All rows are made from the same 15 directions, up to rounding. Whole rows:
[[-2.43  0.13  0.05 -0.95 -0.53  0.78  0.82  1.55 -1.92 -0.74  0.12  1.46
   0.66 -0.90  0.89 -0.15 -1.61  0.40  1.16  0.81  1.12  0.88  1.13 -1.34
  -1.78 -2.47 -0.31]
 [-0.23  2.19  2.30  1.80 -1.39  0.73  0.04  0.15 -2.18 -0.73 -1.13  1.34
   0.06 -0.77 -0.04 -1.00  1.46 -1.44  1.37  0.01  0.61  2.39  1.08 -2.99
  -2.10  0.58 -2.42]
 [ 0.14 -0.29 -0.59 -0.96  0.11 -0.76 -1.16 -1.63  0.37  0.90  1.30  0.76
  -2.04  0.63  0.75 -0.18 -0.17  2.00  2.27 -2.45  1.05 -0.83 -1.78  2.06
  -0.83  0.03  0.01]
 [-0.39 -1.99 -0.72  1.17  0.62 -0.35  0.94 -1.42  1.32 -1.49  0.93 -0.63
   1.29  0.77 -0.03 -0.61  1.33 -0.73 -1.39  1.89 -0.11 -0.07  1.41  0.58
   0.05  0.31  0.54]
 [-0.36 -1.35 -1.00 -0.44 -0.01  0.38  1.23  0.46 -0.26 -1.14 -0.21  0.07
   0.13 -0.88  1.36 -0.08 -2.53 -0.23 -0.36  0.47  0.64  0.93  1.05 -0.42
   1.02 -0.98  0.59]
 [-0.83  1.34  1.30 -0.57  0.94 -3.38 -1.53  1.93 -3.71  1.35 -2.34 -0.31
  -1.44 -1.79 -0.82 -1.97 -1.55 -0.76 -1.06  0.09 -1.04 -0.61  2.59 -2.85
  -0.99 -1.73 -0.32]
 [-2.47  1.19  0.18  0.78  0.62 -0.44  0.61 -0.96 -1.12  0.08  0.46  0.04
  -0.06  1.76  0.88  0.25 -0.93  1.05  1.31 -1.75  2.51  3.05  1.42  0.76
   0.92 -0.89  0.94]
 [-0.44 -1.07  0.29 -0.07  0.62 -0.11 -1.53 -0.97 -0.33 -2.67  1.37 -1.83
   0.30 -0.40  1.01  0.68 -1.48  0.56 -0.82 -1.46  1.55  0.82 -0.39  1.35
   1.59 -1.76 -1.11]
 [-0.70  0.04 -0.73  0.40  1.59 -0.06  0.11  0.59 -1.07  0.93 -1.47 -1.48
  -0.53  0.67  1.08 -1.28 -1.19  0.20 -0.91  1.04  0.61  0.71  1.30  0.91
   0.71 -0.13  0.94]
 [ 1.10 -1.54  3.30 -3.00  0.62  0.17 -1.33  0.27 -0.98 -2.45  2.38 -0.03
  -2.35 -1.06  2.69  1.71 -2.53  0.38 -2.87 -1.38 -0.07  1.81 -0.02 -0.45
   0.95 -4.09 -0.84]
 [ 0.54 -0.31  1.85 -0.72  0.68  1.06  2.97  2.97 -1.55 -2.79 -2.00  0.36
  -1.79 -2.37 -0.70  1.75  0.39 -2.92 -0.46  0.48 -1.51  3.20  0.72 -1.64
  -0.34 -1.18 -0.06]
 [-1.41 -0.42 -1.58 -0.93 -1.12  0.72 -1.51 -0.65  0.34  2.35  2.21  2.02
   0.00  0.23  0.79 -0.02 -0.91  1.48  1.59 -2.31  0.71 -0.85 -0.55  0.16
   0.57  0.07  1.25]
 [ 2.66 -1.33  3.24  1.91  0.02 -1.47 -0.54 -2.86  1.00 -0.86  0.40  0.51
   0.01 -0.98 -1.71 -0.67  2.12 -2.83 -0.93  0.45 -1.34  1.20  0.01 -1.52
  -1.83  2.20 -0.05]
 [ 0.99  1.47  1.53  0.33  0.45 -1.11 -1.84 -0.44  0.70  2.59 -0.24 -0.36
  -0.07  0.40 -0.19 -1.05 -1.06  1.21  0.60 -0.17 -0.60 -0.54 -1.06  0.67
  -0.84  0.92  1.25]
 [ 0.69 -0.49  0.72  0.41 -0.37 -0.63 -0.13 -0.36  1.35 -3.51 -0.19 -2.23
   1.80 -1.78 -0.98  0.11 -0.56 -0.65 -0.33  1.98 -0.05 -0.95 -1.09  0.23
   0.21 -1.41 -1.17]
 [ 0.89 -1.84 -0.71  0.96 -0.09 -1.34 -0.26 -1.64  0.09  0.12 -0.34  0.67
   2.07 -1.09 -0.47 -1.02 -3.03  0.11  1.14  0.13  1.03 -0.76 -0.57 -0.07
  -2.27  1.65  0.17]
 [-2.69 -1.92 -1.74  1.69 -1.30  0.03  1.26 -1.83  2.05 -0.68  1.87  1.29
   0.66 -0.46 -1.01 -2.16  4.57 -2.69  0.25  2.51 -1.10 -0.25  3.09 -1.83
   0.90  0.08  2.16]
 [ 0.05  1.15  1.43 -0.49 -1.68 -0.28  1.34 -2.85 -0.12  0.88 -0.65  0.56
  -1.74  1.02  0.41 -1.26  1.80 -1.71 -0.45  2.83  1.72  0.84  1.12 -2.52
   0.83 -1.31 -0.05]
 [ 0.89 -0.16 -1.23  0.67  1.97 -1.36  2.30  1.54 -1.39 -1.65 -3.67 -2.84
   0.57  0.37 -1.25  0.47 -0.36 -1.21 -2.48  1.95 -0.16 -0.35  1.22  0.46
   0.70  0.53 -1.17]]

The start of a row, then its end:
[-0.52 -0.34 -0.83  0.35 -0.32 -0.43  0.30  0.40  0.10 -0.42  1.50  1.65
  1.01  0.82 -0.64  1.05  1.49  0.70  0.17 -1.80 -0.90 -0.71  0.69 -0.25] : [-0.98  0.96 -0.87]
[ 0.50 -1.24 -1.21  0.02  0.79 -0.12  1.64  1.54  0.03  1.83 -0.53  1.82
 -1.13  0.32 -0.69 -0.20  2.14 -1.27 -1.19  0.25 -2.88 -0.50  1.85 -0.89] : [-0.72  2.17  1.54]
[ 0.93 -1.87 -1.31  0.23 -0.22 -1.24  1.19 -0.62  1.32  0.06  1.25  1.56
  1.09  1.10  0.10 -0.09  0.60  0.26 -1.66  0.51 -1.51 -1.67  1.68 -0.75] : [-0.67  1.46  0.07]
[-0.43 -0.43 -1.55  0.82  0.32 -0.14 -0.61  0.47 -0.53  0.15 -0.73 -0.85
  0.67 -0.69 -0.82 -0.17 -0.21 -0.71 -0.31 -0.83 -0.13 -0.43  0.38  0.03] : [1.32 0.98 0.12]
[ 1.30 -0.34  2.09 -0.61 -1.23  1.38  1.54  0.96 -0.30 -1.43  0.27  1.83
  1.79 -0.56 -0.11  1.62 -0.23 -1.11 -1.48  1.68 -0.71  0.69  0.12 -2.59] : [-2.06 -0.32 -1.56]
[-1.04 -1.50  1.26 -2.12  1.10  2.10 -1.39 -0.15 -0.05  2.90  2.79  1.86
 -1.24  1.08  0.83  1.12  0.58  0.54 -0.68 -0.87 -0.22  0.90 -0.95  1.34] : [-1.02 -0.80  2.70]
[-0.45 -1.32 -0.03 -0.01 -0.55 -0.59 -0.93 -1.06  0.80 -1.63  1.47 -0.45
  0.05 -1.70  1.21 -0.54 -2.48 -0.18 -0.03 -0.93  0.50  0.92  0.69 -0.48] : [ 2.36 -1.57  0.97]
[-1.89  0.44 -0.99 -1.09 -0.12 -2.68 -0.61 -2.17 -0.13  1.31  0.42 -0.16
 -1.05  0.92 -0.74 -1.25  0.52  1.17  1.50  0.35  1.65 -2.13  0.00  0.68] : [-0.30 -1.86  0.67]
[ 1.13  0.89 -0.94  0.18 -0.45  0.61  2.64 -0.05  2.73 -0.30 -0.01  0.00
 -1.01  2.16  1.07  0.06  2.21  0.98  0.20  1.47 -0.99 -0.40  0.10  1.15] : [0.95 0.85 0.22]
[ 0.90 -1.06 -0.78 -0.48 -0.66 -1.57 -0.35 -1.80  1.13  1.33  0.08  0.08
  1.21 -0.29  0.21 -0.99 -3.20  0.54 -0.31  1.11  0.72 -1.72 -0.23 -0.47] : [0.39 0.11 1.23]
[-0.48 -1.28 -1.09  0.11  1.05  2.07  0.14 -0.24 -1.68  3.15 -1.37 -0.32
  0.77  0.62 -0.28  0.79 -1.65 -2.11 -2.26  0.00  1.51  1.98  0.57 -0.30] : [2.40 1.67 2.42]
[ 3.42 -1.39  1.72 -0.66  0.04 -1.63 -0.72 -1.90  0.99 -1.12  1.70  0.50
 -0.86  0.45  0.87  1.34 -1.19  0.63 -1.93 -2.27 -0.62 -0.04 -0.71  0.00] : [ 0.23  0.67 -1.27]
[-2.15 -1.60 -0.73  0.02 -0.82 -2.02 -1.43 -2.30  0.86  0.17  1.49  0.21
 -0.27 -1.76 -1.75 -2.19  2.09 -1.78  0.64  1.19 -0.33 -1.88  1.09 -1.28] : [ 0.46 -1.49  1.79]
[-0.18 -0.31 -1.43  0.14 -0.09 -1.16 -1.93 -1.44 -0.98  2.63 -0.76  0.20
  0.83 -0.26 -0.72 -1.51 -1.88  0.83  1.50 -0.45  1.61 -2.15 -1.20  0.42] : [-1.58  1.26  0.06]
[ 1.28  0.43  1.49  0.25 -1.11  0.88 -0.83 -0.29  1.97  1.91 -0.07  0.57
  0.51 -1.70 -0.42 -0.82 -1.27 -0.84  1.09  1.04 -1.13  0.27 -1.51 -0.89] : [0.08 0.98 2.41]
[ 0.44 -1.80 -3.51 -0.81  1.58 -2.35  0.12 -2.27  0.74  0.63 -0.65 -1.73
 -4.12 -0.04 -0.46  0.39 -0.87  0.11  1.55 -4.18  1.25 -0.26 -1.33  3.48] : [4.33 0.86 2.34]
[-0.92 -0.56  0.25 -1.16 -0.84 -0.52  1.26 -1.88  1.87 -0.70  1.53  0.23
  0.75  0.94 -0.18  0.14  0.76  0.30 -0.08  2.75  0.83 -1.04 -0.07  0.08] : [-0.20 -2.25  0.89]
[ 0.51 -0.60 -0.72  0.90  0.88 -3.33  1.09  0.25 -0.02  0.00 -2.39  0.60
 -3.11 -3.16  0.10 -3.23 -2.70 -0.34  4.11 -0.89 -1.04  0.86  0.84  0.03] : [-1.54  0.80  2.44]
[ 0.78 -2.94 -1.75  1.08  1.40 -2.65  2.50 -3.85  1.27 -2.63 -0.52 -1.65
 -1.36  0.38 -2.94  1.55  2.52 -2.84 -0.17 -1.51  1.07  0.94 -0.16  1.91] : [2.55 1.57 1.03]
[ 2.08  0.20  1.23  1.00 -1.44  4.70  1.99 -0.60  0.33 -1.59 -1.50 -0.83
  0.83 -0.06  1.20  1.32  0.24 -2.86 -1.62  2.25  1.66  3.46 -0.93 -1.30] : [ 2.31  1.16 -1.30]
[ 1.27 -1.97  0.01 -0.12 -0.14 -1.27 -0.50 -2.09  1.94 -1.44  1.56 -0.01
  1.00 -0.26  1.60 -1.31 -2.59  1.90  0.58  1.20  0.66 -1.51 -0.90  1.30] : [-1.96 -0.50 -0.27]
